All groups share one centre, and each spreads out both ways along 14 directions, with some noise.
(in the rows, 128 means zero)
Known rows, each followed by its group:
[127  84 127 162 104  68  52 128 137 114 141 138 164 145 116 120  99  94
 132]
U
[162 133 162 146 186 102 104 146 115  96  40 140  82 138 146  62 140 176
 192]
Q
[151 131 105 195 183  89 128 124 129 126 121 153  95 183 117 137  90 193
  56]
H
[105 151 159 184  98 144 118 170 111 123 102 103 112 120 116 153  87 125
 118]
U
[129 142 111 128 112 122 139 138 117 114 117 135 106 135 158 128 137 142
 130]
H
[139 121 103 108  99 106 136 184  80 138 145 125 118 111 148  46 137 191
 147]
Q
[ 71  97 109 120 172 112 125 169 120 191 183 146 132 134  91 113 135 145
 111]
D
[ 97 141 128 147 163  92 131  93 145 109 139 123 141 184 118 119 133  87
 134]
V
[ 75 120 149 134  91 175 139 160 125 126 120 124 148 100 148 155 122 128
 119]
Y
[148 118 137  98 126 142 140 156 107 119 101 122  89 167 143 113 164 189
 172]
U
[194 136 108 169 122  81 106  91 163 101  96  61 162  87 100 130  85 129
 113]
D
[115 123 161 123 158 117 109 106 161 106  60 121 145 117 106 119 109 121
 140]
U
[ 91 129  56  95 120 137 116 183 123 154 154  96 110 180 143 117 144  80
 104]
Y
[191 103  50 107 168 117 112 116 130 113 142 118 151  83 152 165 146 106
  62]
V
[126 149 126 136 139 123 115 117 107  71 132 106 125 103  75 150 106 103
 102]
D
[131 110 115 153 125 129 132 121 121 135 164 153 137 156 151 159 152 139
 131]
Q
[ 76 172 152 103 113 174 173  95  98 154 148 125  95 161 162 122 134  80
 108]
V
[118 131 150  63 169 172 175  90 128 175 122 120  62 113 164 152 145  95
 125]
D
[191 147  96 136 167 108 133  60 147 128 104  96 114 140 125 162 110 127
  65]
V
[115 149 124 101  92 150 158 106 132 147  84 167 119 155 196 126 127 149
  81]
Q
[143 137 122 158 122 144 164 149 120 122 145  79 103  95 145 186 135 125
 138]
D
[107 138 145 140 167 107 124 104 137 123 131  92 151 115  88 105 115  93
 136]
Y
[105  87 120 125  85 141  88 151 124 149 162 147 173 149 136 108 136 115
 142]
V
[110 103 114 155 122 128  88 114 149 124 130 122 130 188 136 143 116  92
 127]
U
[122 141  91 128 125 135 125 151 128  82  86 148  77 135 162 135 113 140
  98]
V
[ 83 110 114  77 122 139 154 162 118 127 164  99  82 127 123 173 140 104
 122]
D
[149  97 140 140 159 145  98  98 195 162  62 133  83 194 165 112 114 125
 177]
D
[117 124 132 158 115 100  91 178 126 127 137 167  98  87 125 106  75 100
 123]
U
[126 125 147 156 183  89 135 154 138 137  95 107 139  98 131 142 154 139
 144]
Q
[127 157 153 137  97 141 109 139 138 123 117 137 102 148  98  94  97 107
 169]
H
[141 131 179 112 146 107 186  64 107 137 131 128 161 124 144 184 183 153
 137]
H
[140  88  88 119 149 123 108 167 131 127 104 136  98  76 162 112 131 164
 137]
V
[ 81 169 131 162 161 130 167 174 137 169 117  98 141 101 112 118 119 128
 116]
Y
[ 96 143 163 138 160 125 159 123 111 170 166 156 160 122 105 113 112 130
  79]
H
[125 125 109 173 119 141 100 136 154 160 152 158 137 153 123 133 101 108
 108]
Q
[134 151  94 121 117 134 137 106 151 116 127 111  92 105 122 163  98  99
  95]
H
[116  95 165 113 138 154  91  49 163 148  86 109 187 102 132 100 101  92
 119]
Y
[ 86 147  97 171 113 102 134 166 126 136 139 105 146 125 138 111 105 125
  93]
U
[142 132 136 103 167  97 190  72 129 142 103  83 135  89 138 164 146 168
 105]
Q
[138  88  97 148 138 136 127 149 179 176 139 154  95 160 147 165 123 159
 136]
U
[165 168 138 144 150 169 157 169 117 156 115  98  81 117 109 157 105 133
 104]
V
[144 125 117 136 157 134 147  95 154 156  95 143 119 121 147 166 107 159
  63]
H
[151 158 138 126 127 128 100 102 122 101  74  92 125 161  93  78  99 138
 120]
U
[128  96 119 104 145 109 122 143 125  90  90  93 137  83 131 146 143 147
 134]
Y
[ 86 125 144 139 116 138 113 156 110  95 133 155 134  98 116 116 124 123
 152]
V
[106 133 118 134 191 127 131  83 171 113  99 166 102 133 138  99 104 107
 134]
Q
[134  86  74 112 140 144  93 162 175 198 108 124 123 150 147 122 121 127
 117]
Y
[127  89 143 109 151 124 146 100 139 177 108  80 158 130 163 151 173 144
 152]
H
[127 132 138 186 140 172 117 113 101  84 113 153 110 106 163 138 123 130
 128]
Y
[105 125 115  87 113 134  93 123 105  65 127 152 150 112 131  97 130  80
 116]
V
[189 122 144 116 146 117 162 104 142 148 101 118 111  74 163 149 139 154
 148]
D
[130 119 126 181 182 113 104 146 122  96 182 164  96 140  72 144 122 112
 166]
D
[149 111  87 159 114 142  88 162 138 112 136 163  92 141 136 134 112 133
 136]
H
[154  89  92 144 118 134 109 149 145 159 176 117 125 103 112 176 118 133
 123]
H
[118 159 145 143 122 146 118 130  98 107 124 172 169 128 121 114 138 108
 121]
Y
[132 152 140 123 131  92 122  95 125 162 117 123 172 119 121  49 110 124
 106]
U
[111 124 152 145 132 120 111 127 152 129 116 124 148 111  92 133  96 106
 127]
U
[151 112 146 126 149 139  89 143 160 145  95 144  75 150 112 126 102 118
 154]
Q
[142 126 153  77 136 133 135 128  85 140 159 107 118  92 101 106 135 112
 132]
H
[136 176 197 129 143 109 164  96 108 168 143 172 134 111 108  83 119 130
 137]
U
[ 87 111 143 110 151 193 120 116 146 122  89 139 102 142 141 176 128  96
 124]
D
[177 156  94 168 116 158 108  51 110 116 143 169 100 179 128  82  81 151
  99]
Q
[119 133 152 123 135  78 132 148 147 103 140 125 130  95  64 122 110 124
 167]
H
[162 166 174 139 155 148 129 117 127  83 130 160 186 161  74 175 133  59
 109]
V
[109 196  85  88 108  91 154 150 111 157 118 104 101 187 138  57 117 116
  74]
Y
[129 109 102 119  91 149  96 159 112 111 163 117 109 140 112 153 116 108
 119]
Q
[186 112 153 103  82 144 125 113 123  92 100 170 119 120 148 183 135 161
 134]
D
[130 156 103 155 146 146 139 137 116 178 194  94 108 152  93  88 114 116
 126]
U
[155 109 134 163 121 118 109 117 150 198 180 127 119 198  92 110 103 139
 155]
Q
[126 138  95 155 126 166 118 168 117 111 127 182 144  75 156 139 122 126
  86]
V
[120 119 137 129 167 157 155 130  88 161  92  96 100 133 143 186 160 199
  99]
D
[139  90 105 147 174  97 127 137 129 139 127 139 129 136 161 130 154 171
 127]
H
[113 110 121 110  97 106 111 180 149 138  97 102 167 153  99 140 128 153
 127]
Y
[150 108 163 112 124 118 113  87 113  98 117 152 138 161 131 152 151 126
 150]
U
[148 105 119 125  99  83  87 121 128 103 156 146 189 133  88 117 122 128
 122]
V
[138  90 130 119 149 135 131 115 122 145 142  83 120 136 119 139 143 144
 164]
Q
[102 144 110 136 126 119 155 113 108 118 158 140 149 114 160 130 141 118
  90]
Y
[126 112 166 139 147 131 131 161 137 118 108  83 124  87  76 184 121 141
 153]
Q
[177 144 117 149 130  80 156 128 142 131 100 123 106 112 163 105 121 174
 137]
D
[ 89  96  54 130 143 136  94 126  88 114 127 109  75 109 218  64 151 133
 138]
V
[ 88 136 101  96 126 156 150 160 109 117  97 126  87 107 199 121 142 119
 103]
U
[ 91 133 128 111 147 114 169 168 138 132  80 110 120  92 156 134 142 162
 125]
Y
[ 91 106 139 152 163 161 118 189 102 149 175 133 102 146 113 115 126 113
 144]
H
[174  72  89  94 109 202  63  83 133 167 141  78 135 146 127 161 122  92
  98]
U
[109 135 103 156 135 122 131 163 109 155 182  95 128 180 111 140 149 104
 138]
Y
[155 121 141  59 118 116 142 123 118 167 144  70 177 116  99 129 138 101
  99]
V
[117  72 114 129 147 103 121  88 152 110 166  77 101 104 133 143 110 111
 137]
Y
[127 145 132 157 163 140 135 115 139 138  83 102 104 133 138 136 117 137
 119]
Q
[101 120 104 122 153 168 125 146  86 106 130 115 107 107 147 155 151 116
 103]
D
[118 126 108 140 105  75 153 176 147 147 137 114 130 117 119 131 119 177
 127]
H
[113 118 153 110 131 109 147 181 138 167 156 124 119  98 112 165 141 111
 135]
Q
[161  96 111 187 144 115 109 106 142  81 138 135 156 120 107 224 139 145
 129]
H
[143 140 114 147 126 114 145 133 118 167 179 116 127 115 130 107 125 122
 124]
D
[114  99 122  86 111 140 131 176 141 135 144 123  73 133 132 141 125 114
 157]
D
[146  94  83 140 198  91 116 174 118  68 130 147  96  82 137 147 165 145
 161]
Y
[ 71  94  75 157 171 114 114  94 139 124 137 138 117 107 190 106 143 120
 136]
V

New rows. What belongs after each?
[107 155  95 129 107 102 154 145 127 139 128 120 135 157 143 132 128 142
  83]
Y
[ 98 107 103 138 178  63 155 158 144 121 139 118 168 122 126 159 179 145
 147]
Y
[165 160 141 120 147 112 155 138  86 119  83 121 112 112 136 126 152 181
 124]
Y
[140  89 131 110 130 116 114 113 113 101 121 123  68 170 170 176 151 111
 150]
U
[ 86 123 154 124 202 132 147 147 170 168 125 114 132 134 117 108 139  75
 166]
V
[154 149 120 155  96 140  84 154 126 139  99  92 128 113 104  67  86 131
 142]
H
[109 122  80 176 111 131 108 172 115  96 131 103 154 175 135 121 145 159
 131]
U
[172 122 108 140 170 135 118 102 125 182 124  89 165  99 140 113 135 123
  95]
V
[126 127 193 113 142 180 139 109 119 156 105 155 176  67  99 155 107 133
  85]
H
[155 118 110 166 117 150  92 178 118 143 121 133 147 139 109 146 128 153
 129]
Y
[117 112 137 128  65 115 103 156 165 146 130 191 152 134 112 134  82 138
 107]
U
[159 105 138  86 126 162 135  92 110 160 137  85  99 152 187 125 167  89
 169]
D
[150 116 114 150 123 111 156 149 147 123  93 114 119 108 169 172 139 180
 132]
D
[ 88 121 143 125 129 123 126 136 128 131 138 145 150 119 127 104 133 114
 147]
V
[ 99 139 143 172  91 158 107 121 134 108 146 150 174 154 121 156 137  84
 163]
H
[140 120 152 137 127 122 122  67 153 117  84 103 192 109 120 174 142 125
 140]
H
[122 111 104 115 157  91 157 157 123 120 104 108 131 136 161 103 178 192
 155]
U
[122 132 133 140 161 141 136 120 137 145 136 118  93 130 104 155 112 120
 122]
D
[107  99 116 179 191 154 166 153 130 136 169 141 100 121 157 212 176 135
 166]
U
[114 124 128 128 116 122 158 115 113 137 147  93 128 100 150 135 126 141
 108]
Y
[165 182 174 177 123  61 133 101 109 140 145 146 138 126  71  91  81 144
 114]
U
[115 132  94 172 157 117 104 202 110 130 122 109 125 160 132  90 150 136
 157]
Y
[114 126 169 124 149 109 149 191  75 122 116 136  88  72 161 103 154 143
 177]
U
[ 85 170 154 172 129 116 158 151 122 147 130 114 144 181 126  98 128 127
 135]
V
[118 127 153  96 139 106 142 112 130 119 142 125 151 144 106 133 142  96
 137]
V
[100 105 165 125 147 107 162 117 140 122 134 148 129  94 146 136 139 145
 157]
Y
[181 125 142 110 163 104 110 134  88 108  76 139  91 117 163  81 162 163
 157]
Q
[141 119  77 145  99 121 124 133 109 118 146  63  73 201 175 150 169 127
 171]
H
[171 116 115 110 138 182  71 100 100 124 126 124  73 163 123 114 100  94
 100]
H
[153 133 116 189 114 141  87 184  97 170 131 138 158 122 165 122 147 132
 103]
Q
[119 128 179 127 143 163 163 130  98 202 161 125 138 121 133 132 157 134
 154]
D
[106 136  98 168 186 163 164 151 153 138 135 137 117 121 135 150 146 151
 136]
U
[102 111 147 115 164 146 119 140  83 112 130 128 143 124 145  98 163 109
 143]
H
[168  85  82 108 155 107  84 163 148 162 115 118 123 151 118 123 143 144
 146]
Y
[155 121 172 156 126 100 126 122 106 135 147 130 172  98  84 132 132 172
 155]
V
[132 102 100 106 130 142 118 101 155 185 161  92 166 142 111 117 127 113
 109]
U
[111  82 111 130 144 157 124 138 134 130 141 182 102 148 125 232 143 163
  98]
D
[137 120 114 121 133 166 126  87 108 141 140 100  94  86 168 113 109 108
  96]
Y
[ 86 139 137 119 114 174 142 154 107 149 135  86 118 122 121 105 113 113
 133]
Q
[129 105 111 125 137 138 127 110 149 135 112 148 124 179 169 138 152 146
 132]
U
[173 154  91 161 117 140 115 110 101 108 108 150  71 176 160 136 105 163
  69]
H
[108 117 118 147 138 151 126 167 122  92  89 138 160 135 151 124 166 172
 150]
U
[151 138 155 102  95 123 102 103  64  69 146 164 146 155 100 125 143 128
 121]
D
[113 153 109 128 139 135 147 115 141 128 132 135 135 151 121 111 125 132
 110]
U
[142 151 111 114  61  86 162 136 119 112 198  95  96 153  95 168 105 120
 107]
D
[194 106 125  63 115  83 142 137 126 156 136 135 106 105 106 151 135 184
 122]
Y
[133 144 131 132  99 126 104  90 113 107  97 137 150 169 151 110 120 120
  96]
U
[146 143 151 171 167 108 128 103  68 125  98  83 121 107 175 114 151 129
 131]
U
[ 92 148 135 139 145 102 137 145 104 126 160 142 110  99 135  98 118  81
 127]
U
[ 77 134 120 137  82 170 122 142 156 165 110 108 172 114 135 122  84 107
  73]
Y
[131  90 147 176 154 172 102  92 140  91 135 129 114 184 108 219 139 108
 172]
Q
[100 114 116 154 135 103 141 102 159 131 117 116 154 124 134 168 125 144
 108]
V
[145 113  94 156 124 125  89 126 132 112  87 136 131 163 152 125 120 163
 103]
D
[180 118  95 149 205 116  94 159 132 110  90 172 122 110 112 144 153 146
 149]
Y
[159  94 126 116  93 103  84 115 109 142 125 129 126 149 161 117 123 126
 121]
U
[104 134 163 173 133 117 152 167 144 163 155 140 122 158 112 170 137 133
 153]
Q
[ 94 146 135  99 110 114 168 172  92  80 135 113 123  71  95  99 116 164
 141]
Q
[134  94 147 104  97 202 130  64 135 162 113 157 148 167 166 159 136 145
 129]
Q
[118 115 147 119 127  68 139 151 129 145 142 146 121  94 130 119 115 130
 135]
U
[168  80 117 119 135 134  80 137 157 161 118 139 138 121 112 129 117 140
 139]
Y
[103 150 158 111 147 110 158 123 142  87  83 127  97  89 116 128 101 136
 124]
Y
[102 117 153 125 121 154 119 160 122 134 105 121 136 119 107 144 122 144
 128]
D
[124 120  71 136  97 108 110 114 140 152 145 114 135 110 137 115  94 144
  73]
V
[115  99 130 105  59 116 105 125 110 106 145 143 129 105 113 134 111 163
 129]
V
[ 99 131 138 112 107 138 145 134 123 140 136 116 145 117 145 122 149 104
 155]
H
[236 140  81 131 145 119 122 140  84  86 126  74 110 196 138 180 163 130
  83]
V
[145 111 141 140  96 147 109 119 119 133 137 134 112 126 140 117 103 146
 129]
Y
[ 96  89 176  91 105 174 100 172 102  87  68 125 141 124 106 178 146 159
 146]
D
[134 110 129 119 132  79 102 172 101 116 116 108 145 130 146 100 172 131
 149]
Q
[127 146 139 166  96 162 120 128 150 159 115 134 128 151 121 141  97 127
 128]
H
[126 154 133 156 114  92 128 132 116  91  93 106 142 169 122 113 125 156
 118]
V
[135  76 141  90 141 139 111 126 151 150 103 127 114 114 143 150 134 127
 150]
U
[105 153 114 119 156 124 172 129 139 161 144 122 107 139 149 126 130 103
 103]
V
[124 148 134 121 115 118 167 152 101 158 174  86 104 122 111 152 132 128
 115]
Q
[ 81 122 124 194 149 141 132 125 158 110 104 110 111 162 156 157 119 126
 134]
Y
[168 116 127 112 124 143  97  84 113 156 105 135 106 127 152  90 120 149
 126]
V
[159  74 103  94 152 169 119 113 158 191 156 126 144 142 126 134 158 149
 151]
U
[136  96 129 119 130 124  92 116 124  87  88 169 176 105 108 169 132 170
  94]
D
